The rows are grouped in 3 ways, from coarse to fine. Each group lies inside one group of the grouping before and may be the whole of it. The rows also spread widely along 10 directions, which tell nothing about the answers.
Known rows, each followed by its group in each grouping:
[-4.53  1.01 -0.20 -3.35  2.78  1.88 -0.50 -0.75 -0.27  4.59 -1.79 -1.80
  0.13 -3.89 -0.27  0.08 -0.48 -4.55 -2.28  1.95 -0.88  0.29]
J315 J931 J254
[-1.40  3.82 -0.02 -0.79  1.69 -1.07  1.23  3.09 -3.53  1.82 -3.12 -0.54
 -0.14 -3.28 -2.92 -2.35  0.68 -1.71 -1.82  0.68 -3.21 -3.20]
J315 J931 J401
[-3.18 -0.89  0.98  2.33 -1.50  2.03  6.11  3.53 -1.20  0.51  1.04  1.51
 -1.91  0.80 -0.85  3.08 -1.22  1.50  4.21  3.23 -0.68 -1.64]
J153 J126 J500
[ 0.65 -1.78  0.87  0.53 -0.02  2.71  4.43  2.06 -3.08 -1.00 -0.23  1.98
  0.43 -1.59 -0.29  2.03  3.56 -0.92  4.57  3.05 -1.03  1.13]
J315 J260 J654
[-2.37 -1.29  1.50  3.52  1.50 -3.02  2.42  0.38 -0.22 -3.07  0.60 -1.06
 -2.80  0.62  0.99  4.06 -2.39  3.10 -0.64  2.02  5.86 -1.01]
J153 J722 J270
[ 0.39 -5.24  2.25 -0.85 -1.38 -3.13 -0.72 -2.18  1.68  0.29 -1.18  0.27
  3.00 -0.56  0.95  4.35 -0.76 -1.41  2.29  2.01 -0.75  1.60]
J315 J931 J496
[-4.12  0.56  1.36 -0.26  1.62  3.44 -0.58  0.21 -0.32  3.22 -1.05  0.01
  2.94  1.02  1.23 -0.91 -0.92  0.24 -0.91 -1.25 -2.69  2.20]
J153 J113 J730
[ 5.47 -0.12  0.47  0.65 -2.29  0.36 -0.42  0.76  0.31  0.64  2.41  2.57
  0.78 -0.23 -0.95 -0.97  3.19  3.62 -0.04 -3.39 -2.63 -0.72]
J315 J748 J845
[ 3.59 -1.96  0.77 -2.67  0.75 -3.17 -5.01 -2.66  1.44 -1.13 -1.65 -0.34
  2.34 -3.06 -0.19  2.31  2.57  1.38 -5.01 -2.42 -0.21  3.00]
J315 J260 J526
[-1.48  2.37 -0.99 -1.50  0.16  5.60 -0.19  0.13  1.44  6.73  2.60 -0.77
 -0.42  0.49 -0.45 -3.42 -1.02 -3.63  0.74 -1.89 -3.66  0.73]
J153 J87 J625
[-0.30  2.56  0.09 -1.04 -0.88 -2.96 -1.39  1.74  1.98  4.05  0.88 -1.20
 -1.38 -1.70 -3.44  0.01 -2.64 -1.00 -2.59 -1.16 -2.37 -3.75]
J315 J748 J702
[ 0.33  1.89  0.04 -2.09  0.90 -1.17 -2.37  0.90 -0.98  1.98 -1.61 -0.66
  1.23 -1.08 -2.00 -0.35 -0.09 -2.16 -0.82 -1.19 -3.04  0.67]
J315 J748 J921
[ 0.68  0.15 -0.15 -1.40  1.88  2.03 -2.61 -1.33  0.07  3.91  1.73  0.28
  1.81 -0.85  1.59  0.71  1.70 -4.39  0.49 -1.32 -2.37  4.62]
J315 J931 J496
[ 0.24  3.22 -0.95 -3.58  1.27  2.52 -0.24 -1.15  1.33  2.38 -0.03 -2.04
 -1.52 -0.25 -2.70 -6.16  0.17  1.51 -4.15 -1.22  2.04 -4.07]
J315 J748 J921
[-1.95 -1.92  2.78  2.90 -0.15 -4.50  2.27  2.66 -0.05 -4.31 -0.91  0.85
  0.20  2.76 -0.87  4.06 -2.16  6.98  0.67 -0.34  2.78 -1.71]
J315 J748 J921
[-1.00 -0.81  1.54 -2.62 -0.85 -2.47  0.00  0.51  4.56 -3.11 -0.41 -1.91
  0.53  3.88 -3.18  0.09 -2.80  8.36 -3.29 -1.61  2.77 -2.00]
J315 J748 J702
[-3.54  1.44  2.65 -0.77 -0.01 -3.78 -0.96  1.52 -0.47  1.14 -5.59 -1.04
  3.05  0.41 -2.20 -2.98 -3.74  2.26 -3.22 -0.77 -3.92 -4.34]
J153 J722 J270
[-0.06  3.52 -1.06 -0.10  1.49  1.73 -1.33  2.32 -0.42  5.56  2.91  0.83
 -1.39 -3.77 -0.43  0.29  2.31 -0.86 -3.54 -3.00 -3.66  0.55]
J315 J931 J401
[-3.40  1.81  1.01  0.88  0.07 -5.86 -1.84  3.02  0.74  4.14 -0.54 -1.21
 -0.50 -1.87 -2.36  3.78 -4.45 -3.33 -1.24 -0.35 -4.16 -1.46]
J315 J931 J401
[ 2.83 -3.50  2.91 -0.35  0.62 -1.19 -5.34 -4.60  2.25  1.11 -1.03  1.57
  6.05  1.70  3.54 -1.38  1.32  1.92 -1.52 -4.49 -1.10  3.27]
J315 J931 J496
[ 2.34 -4.91 -0.07 -1.74 -1.42  3.11 -1.05 -4.23  3.38  4.86  4.69  1.13
 -0.63 -2.80  2.76  4.44  2.12 -2.84  1.59  1.03  1.18  2.98]
J315 J748 J921
[ 1.57 -2.11  2.96  3.99 -1.39 -5.11 -0.80 -1.21  1.45  1.11  1.07  1.23
  0.52  0.58  1.02  1.66 -2.72  0.42  1.38 -1.24  1.23 -2.71]
J315 J748 J702
[-0.12  1.70  0.65  1.18 -2.48 -1.06  2.13  1.96  2.77  2.54  2.57 -0.48
 -3.07  0.59 -2.67 -1.59 -2.76  4.40 -2.10 -0.97 -0.34 -6.17]
J153 J722 J270
[ 4.83 -1.90 -0.24 -3.09 -1.51 -2.20 -1.56 -2.94  0.96  0.94 -0.84 -1.07
  1.02 -2.84 -1.57 -0.50  1.52 -3.03 -0.35  1.46 -0.79 -1.02]
J315 J931 J496
[-3.98 -1.16 -0.39 -3.84  1.23  2.29  3.63 -0.27  1.12 -0.92 -0.27 -2.92
 -2.39  0.54 -1.97  1.90 -1.55 -0.61  1.39  5.11  4.69  0.01]
J315 J748 J921
[-1.85  1.35  1.26  0.09 -0.26 -3.71  0.14  5.07 -2.22 -0.66 -1.91  0.11
  1.78  1.88 -3.15  3.83 -2.41 -1.27  3.93  0.06 -5.35  2.04]
J315 J748 J921
[-6.03  0.03  3.16  2.20  1.08  0.74  1.87  1.86 -1.56  4.91 -2.09  2.07
  1.94 -0.26  1.19 -0.64 -2.29 -0.89  1.77  0.13 -2.76 -3.00]
J315 J748 J921

New rows, each followed by its group in each grouping:
[-1.25  1.26  0.72  0.62  0.20  0.00  2.76  2.98  1.33 -0.58  1.34 -0.21
 -1.94  1.19 -2.68 -0.32 -0.50  4.62 -1.60 -0.54  1.53 -3.20]
J315 J260 J654
[-2.29  1.83  0.72  0.83  3.70  0.87  0.60 -1.32 -0.99  0.38  0.07 -1.50
 -0.86  1.43  0.86 -2.51 -1.60 -2.41  0.69  0.51  4.63 -0.12]
J315 J748 J702
[ 7.06  2.09 -2.19 -2.26 -2.69 -0.86 -3.00 -0.96  1.62  3.21  1.85 -1.28
 -1.47 -3.15 -3.43 -2.53  1.23 -1.34 -3.38 -3.16 -3.11 -2.54]
J153 J87 J625
[ 3.61 -0.93 -0.67 -2.77  0.62  5.90  2.50 -1.22 -0.53 -0.87  1.24  0.67
 -0.16 -1.56 -0.34 -2.39  5.87  1.60  0.10  0.97  1.84  1.07]
J315 J260 J654
[-1.41 -3.64  0.69 -2.41 -0.09 -0.65  2.31 -1.37  0.04  0.48 -1.98 -0.81
 -0.40 -4.73 -0.40  3.41  0.98 -0.86 -0.95  4.72  1.72 -1.38]
J315 J931 J401
[-0.65  3.32  0.40 -0.34  0.81 -3.62 -3.55  3.94 -0.25  0.81 -0.20 -0.34
  1.48  1.34 -2.80  2.24 -1.83  0.25 -1.51 -3.69 -5.00  2.50]
J315 J748 J845
[ 2.73 -1.97  1.13  1.94 -2.15 -1.36  1.97  1.06 -0.30  0.94  1.88  2.02
 -0.30 -2.05 -0.12  2.66  1.72  0.99  1.93  0.33 -1.68 -1.14]
J315 J931 J401
[-0.61 -2.11  1.83  0.77 -1.23 -3.12 -2.08 -2.31  3.09  5.39  1.18 -0.31
  0.70 -1.37  0.89  1.74 -3.29 -3.83  0.81 -0.29 -1.18 -1.36]
J315 J931 J254
[ 1.43  0.45  1.71  1.32 -0.76 -2.90  2.94  3.25 -1.13 -5.03 -0.80  0.09
  1.31  5.03 -2.88 -0.75 -0.68  4.31  3.73 -0.26 -0.10 -0.91]
J315 J931 J496
[ 5.32 -0.42 -1.91 -2.34 -2.43  1.89  1.96 -1.95  0.47  0.60  1.68 -1.56
 -2.79 -4.09 -2.47 -0.85  2.64  0.02 -1.89  2.48  1.40 -3.12]
J153 J113 J730
[-1.98  1.80 -0.09  1.72  1.52 -0.47  0.07 -0.62  1.85  4.54  3.73 -1.77
 -3.09  0.57  0.26 -0.24 -3.19 -4.86  1.04  0.25  2.16 -0.76]
J315 J931 J401
[-3.24 -3.78  1.74  2.38  1.78  0.82  0.85 -0.87  1.31  2.35  2.98  1.77
 -0.42 -1.47  4.02  6.06  0.58  1.15 -0.40  0.54  2.89  2.36]
J315 J931 J496
[ 0.36  2.88 -1.43 -0.06  0.77  2.62  5.38  3.31 -2.55 -0.37  2.02 -0.47
 -3.95 -1.49 -2.79 -0.63  2.35 -0.22  1.64  2.58  1.27 -1.88]
J315 J931 J401
[ 2.47 -0.96  0.25 -1.52 -2.91 -1.98  3.34  3.07 -0.51 -3.51 -0.61 -0.20
 -0.08  0.86 -4.68  2.20  0.33  2.04  3.46  2.55 -1.75 -1.13]
J315 J748 J845
[ 2.95 -0.60 -0.09  1.63  1.91 -0.44 -1.35 -2.23 -0.99  0.73  1.65  0.94
 -1.74 -4.31  2.00  1.35  3.06  0.15 -3.56 -0.89  3.99 -0.38]
J315 J748 J845
[ 0.49 -5.86  0.99 -1.00 -1.43  0.54  1.24 -2.04  1.41  2.56  1.04  1.80
 -0.22 -6.47  2.08  6.34  3.28  0.99 -1.62  2.75  0.62  0.15]
J315 J931 J401
[ 2.91 -1.51  0.26  2.66 -0.43  1.71  4.81  0.80 -0.49 -1.26  4.35  2.22
 -3.16 -1.45  0.66  1.72  3.87  4.69  0.56  0.81  4.18 -2.25]
J315 J931 J496
[ 2.38 -1.62  0.46  3.96  1.32  0.13  3.34 -0.39 -1.72 -1.90  3.17  1.62
 -3.15 -2.15  2.27  2.89  3.43  2.50  0.34  0.71  5.71 -0.28]
J315 J931 J401
[ 1.58  5.09 -1.46 -1.62  0.29 -0.94 -0.56  0.93 -1.30  0.88 -1.07 -3.62
 -1.24  0.04 -4.52 -4.21 -1.97 -3.49 -1.15  0.43 -1.63 -2.45]
J153 J113 J730
[ 1.86 -1.56  1.50  1.19  0.55 -2.71 -4.00 -3.55  4.15 -1.38  2.68 -1.59
  0.60  4.63  2.02  0.78 -2.75  3.21 -1.48 -3.45  3.89  3.12]
J153 J722 J270
[ 1.21 -1.21 -0.87  1.17  0.72 -0.70  2.56  1.63 -2.42 -0.25  2.44  0.51
 -3.19 -4.77  0.20  6.97  2.98 -2.19  1.39  3.03  1.33  2.25]
J315 J931 J401
[-1.22 -0.42  0.46  2.30  2.94  3.39  3.14 -0.35 -4.19 -1.53 -1.23  0.37
 -0.26 -0.24  2.30 -0.51  1.67 -1.12  2.46  1.40  3.08  1.74]
J153 J87 J625
[-1.12  1.23  1.05  2.83 -0.53 -2.41  2.77  0.29 -1.16  1.61 -1.97 -1.10
 -2.01 -1.22 -1.62 -3.48 -3.48 -1.35 -0.10  1.14  1.64 -7.49]
J153 J87 J625
[-0.36 -0.75 -0.23 -5.23 -1.00  2.39 -2.20  0.46  3.28  3.96  1.18 -0.36
  2.27 -0.63 -1.45  1.83  1.18  0.03 -1.19 -1.38 -5.57  3.82]
J315 J931 J401
[ 2.02 -3.99  1.89 -2.55 -1.40 -6.84 -0.49 -3.49  1.02 -3.12 -5.30 -2.67
  1.10 -2.72 -2.71  1.13 -1.95 -2.28 -0.65  4.33  2.54 -3.65]
J315 J260 J526
[ 2.43  2.10 -0.46  2.04 -1.05  2.33  1.75  1.20 -0.36  4.43  5.10  1.11
 -2.45  0.84 -0.60 -1.21  0.03 -4.02  5.16 -0.67 -1.45 -0.89]
J315 J748 J921
[ 3.83 -0.51  0.95  1.79 -0.55  0.51 -1.81 -3.20  0.53  4.77  3.03  0.72
  0.52 -0.30  1.55 -1.86  0.11 -8.20  4.98 -0.72 -1.60  1.51]
J315 J260 J526
[-2.85  1.69  0.57 -1.77 -0.88 -4.18 -2.05  1.77  5.17  2.72  1.60 -3.05
 -0.69  2.87 -3.62  1.43 -5.75  0.46 -1.89 -1.74 -1.81 -0.86]
J315 J931 J401
[-3.36  4.59  1.27  3.49  2.14 -0.19  2.17  4.80 -3.67  2.45 -0.19  1.42
 -0.70 -0.21 -1.12 -1.31 -0.98 -0.37  0.70 -1.34 -2.10 -2.60]
J315 J748 J702
[-3.06  1.17  0.03 -1.16  2.61 -0.82 -0.46 -0.62  1.50  2.09 -0.10 -1.72
 -2.01 -3.12 -0.50  0.24 -0.80  2.14 -6.32 -0.42  3.54 -2.64]
J315 J931 J254
[ 0.35  5.17 -1.04  1.15  1.43  1.26  0.22  3.03 -0.66  3.99  3.78  0.29
 -3.47 -1.92 -1.79 -1.15  0.82  0.04 -2.59 -2.68 -0.62 -2.14]
J315 J748 J702
[ 1.75  0.74 -0.42 -4.04 -1.16 -0.81 -2.47 -2.21  2.24  3.65 -0.78 -2.27
  0.65 -1.09 -2.86 -3.20 -1.54 -4.29 -1.07  0.52 -2.00 -2.11]
J315 J748 J845
[ 1.35  2.10  1.32  2.71 -0.54 -1.46  1.57  1.84 -2.57  2.38  0.31  1.02
 -0.21 -0.11 -1.29 -2.03 -1.08 -3.91  4.40  0.14 -2.31 -2.88]
J315 J748 J702
[ 1.62  0.57 -0.74 -0.48  0.11  2.69  0.77  0.94 -3.92  2.43 -1.28  0.85
  0.86 -3.69 -0.21 -0.12  2.85 -4.10  1.75  0.52 -4.30  1.46]
J153 J87 J625
[ 0.83 -3.70  1.20  0.71 -0.92 -1.89  0.29 -2.99  1.93 -1.87  0.49 -2.02
  0.20  1.48  0.70  3.18 -2.57 -0.04  1.58  2.37  3.73  1.20]
J153 J113 J730
[ 2.05  3.02 -0.92 -0.61 -0.43  1.57  0.60  0.81 -1.16  3.64  1.10 -0.35
 -1.81 -2.60 -1.74 -3.19  1.18 -1.69 -1.29 -0.13 -2.58 -2.74]
J153 J722 J270
[ 6.21  1.17 -0.15  3.92  0.95 -1.22 -0.09 -1.21 -1.57 -0.71  4.30  0.42
 -2.73 -0.30  0.72 -0.16  2.00 -4.09  3.31 -1.11  3.09  1.41]
J315 J260 J526
[-0.93 -1.44  0.30 -4.25  0.88  5.20  0.85  0.54  1.30 -1.11  0.71  0.17
  1.95  1.81 -0.62  1.23  3.01  2.49  1.04 -0.07 -1.14  5.95]
J315 J260 J526
[ 0.32 -1.87  0.94 -2.79  1.27  2.01 -1.19 -2.00 -0.04 -0.25 -1.28 -0.02
  2.99  0.32  0.97  0.26  1.65 -0.32  0.90  0.06  0.17  3.87]
J315 J748 J702
[-3.55  1.14  1.51  0.20  2.26 -2.21  0.84 -1.68  0.43 -1.00 -3.10 -3.15
 -0.95  1.34 -0.58 -3.82 -4.08  1.60 -3.28  1.39  5.13 -4.62]
J153 J722 J270
[-2.79  1.87  1.71  4.02 -0.68 -1.95  2.46  3.96 -3.26  5.47 -1.01  2.00
 -1.32 -4.74 -0.44  0.95 -1.36 -1.72 -0.25  1.09 -4.91 -5.83]
J153 J722 J270
[ 0.08 -1.71  2.23  3.05 -0.60 -6.87 -0.01  0.11 -0.15  1.02 -1.07  0.36
 -0.09 -2.48 -0.27  3.25 -2.35 -1.36 -0.21  1.17  0.22 -3.74]
J315 J931 J496
[-2.45 -1.53  1.32  1.67  3.17 -2.84 -2.15 -0.08 -0.70 -3.56 -2.11 -0.73
  1.39  0.92  1.92  4.75 -1.24  3.60 -3.04 -2.13  3.04  4.28]
J153 J87 J625
[ 2.16 -0.49  2.47  0.97 -1.49 -1.34 -0.37  1.21  0.49 -0.30 -0.45  1.73
  2.87  2.11 -1.30 -1.46  0.34  2.40  1.80 -2.75 -3.52 -0.16]
J315 J260 J526
[ 4.32 -3.00 -0.02 -0.22  0.93  1.26  0.28 -3.45  0.73 -2.87  2.25  0.66
 -1.45 -1.31  1.84  1.50  3.98  4.59 -2.05 -0.52  6.94  0.83]
J315 J748 J921
[-0.29 -2.00  0.22 -1.48  2.67  6.36  0.17 -4.92  0.52  1.21  1.63 -0.56
  0.21  0.41  4.19 -1.84  2.30 -0.81  0.07  0.98  4.41  4.08]
J153 J722 J270
[ 2.98  4.72 -1.34  1.45  1.11  4.22 -0.05  1.57 -2.40  2.54  2.97  0.64
 -1.08 -0.45 -0.50 -3.72  2.97  0.66 -1.46 -3.42 -2.15  0.43]
J153 J113 J730
[-1.29 -0.24  1.85 -1.30  2.44 -3.25 -2.99 -2.11  0.53 -0.29 -3.64 -1.41
  2.66 -0.45  0.08 -1.62 -1.20  1.56 -4.20 -1.77  1.32 -0.63]
J315 J931 J254
[ 5.58  2.56 -0.93 -0.25 -1.06  0.94 -0.73  1.33 -2.95 -0.29  0.51 -0.17
  1.40  0.50 -2.30 -1.73  2.22 -2.29  2.64 -1.22 -4.80  2.46]
J153 J113 J730
[ 1.04 -0.93  0.43 -1.41  0.86  2.54  1.61 -2.94 -1.35  2.35 -1.28  0.30
 -0.42 -4.86  0.61 -2.92  2.75 -1.48 -1.57  2.31  2.61 -3.85]
J315 J748 J702
[ 1.75 -2.36  2.01 -0.70 -1.25  2.74 -1.46 -1.97  3.53  2.37  2.49  1.94
  2.90  2.29  1.66 -1.15  1.17  4.14  0.26 -3.64 -0.95  1.56]
J315 J748 J702
[ 2.73 -0.69  2.33  0.98  0.18  0.86 -3.60 -3.12  1.73  2.87  0.99  1.40
  4.48  3.65  2.65 -4.68  0.28 -0.24  1.66 -5.09 -2.23  2.40]
J315 J931 J401
[-2.13  0.66  1.61  2.61  2.58 -0.82  3.49  3.94 -2.99 -5.54 -0.59  0.50
 -0.22  2.77 -0.84  2.97  0.62  3.17  2.76  0.50  2.18  2.86]
J315 J260 J526
[ 7.13  1.10  0.82  3.88 -1.44 -5.12 -1.16 -0.96 -1.76 -0.70  0.27  0.81
 -1.10 -2.06 -0.52 -2.35  0.78  0.92 -1.43 -2.03  0.42 -4.72]
J153 J722 J270
[ 6.35  1.84  0.10  2.16 -1.61 -4.73  0.35 -0.23 -1.85  0.42  0.61 -0.41
 -2.04 -2.29 -2.65 -2.15 -0.21 -4.16  2.19  0.62  0.43 -5.19]
J315 J748 J702
[-1.44  2.23  0.86  0.60  1.95  3.65 -0.90  1.36  0.81  3.78  2.55  1.04
  1.07  2.07  0.48 -2.19  0.53 -0.13  0.19 -3.52 -2.14  2.16]
J315 J260 J654
[-1.60 -2.39  0.69 -1.29  0.23  0.92 -1.12 -2.84  2.06  6.08  1.43 -0.37
  0.27 -2.89  1.91  1.97 -0.71 -5.59  0.63  1.61 -0.80  1.22]
J315 J931 J401
[-2.64  0.46  1.73 -0.87 -0.21  1.37  3.19  4.28 -2.14 -0.16 -2.40  1.93
  1.82 -0.63 -2.04  0.46  1.38  4.66  0.17  0.19 -3.38 -1.59]
J315 J748 J702
[ 3.25  0.04  0.11 -1.37 -0.86 -2.36 -1.00 -0.41 -0.30 -0.17  0.22 -1.32
  0.64  0.71 -2.16  0.92 -0.95 -4.89  4.21  1.18 -1.32  1.82]
J315 J748 J702
[ 7.67  0.87 -1.40 -3.27 -2.50 -0.83 -2.08 -1.20  2.20 -1.52  2.52 -1.83
  0.24  2.99 -3.92 -2.07  0.62 -1.71  2.76 -1.35 -1.36  2.01]
J315 J748 J845
[-2.69  4.16 -0.42  1.51  4.69  2.71  1.44  3.06 -2.62  0.83  1.76  0.69
 -1.92 -0.75  0.52 -0.32  2.44  2.18 -3.21 -1.98  1.68  0.84]
J315 J931 J496
[ 0.22 -1.59  1.24 -1.97 -1.34 -3.62 -3.54 -2.67  2.52  5.14 -1.62 -0.94
  1.24 -2.98 -0.86  0.21 -2.57 -3.26 -2.07 -0.03 -1.95 -3.22]
J315 J748 J921
[-0.11 -3.17  1.81  1.42 -1.44 -4.70  0.53 -1.60  0.56  1.11 -1.53 -0.33
 -1.06 -4.20  0.46  3.23 -1.96  0.26 -2.16  2.78  1.64 -4.47]
J153 J722 J270
[ 5.88  0.27 -0.15  4.95  2.18 -0.79  0.53 -1.63 -2.67 -1.76  3.86  1.67
 -2.72 -2.07  2.68  0.62  4.08  0.52  0.15 -1.96  5.59  0.58]
J315 J931 J254
[-0.74  1.45  1.35  5.76  2.27 -1.45  2.39  2.19 -2.42 -0.15  2.09  1.89
 -2.38 -1.08  1.58  1.24  0.72  2.96 -0.54 -1.75  3.42 -2.20]
J315 J931 J254
[-4.25 -1.98  2.52  0.92 -0.15 -2.34 -0.61 -1.06  0.79  5.98 -1.41  0.10
  0.99 -1.83  0.97  1.86 -4.18 -5.13  1.68  1.89 -1.59 -2.65]
J315 J748 J921
[ 1.54  2.33 -0.75 -0.78 -0.86  3.53  1.91  0.90 -0.47  3.55  2.13  0.01
 -1.78 -1.06 -1.34 -2.85  1.26 -1.05  0.61  0.33 -2.43 -1.75]
J153 J722 J270
[-6.20  1.85  0.63 -0.23  5.17  1.66  4.01  3.05 -3.57 -3.30 -2.63 -0.83
 -0.63  0.21 -0.36  0.82  1.03  3.17 -1.83  2.22  3.90  0.56]
J315 J931 J496
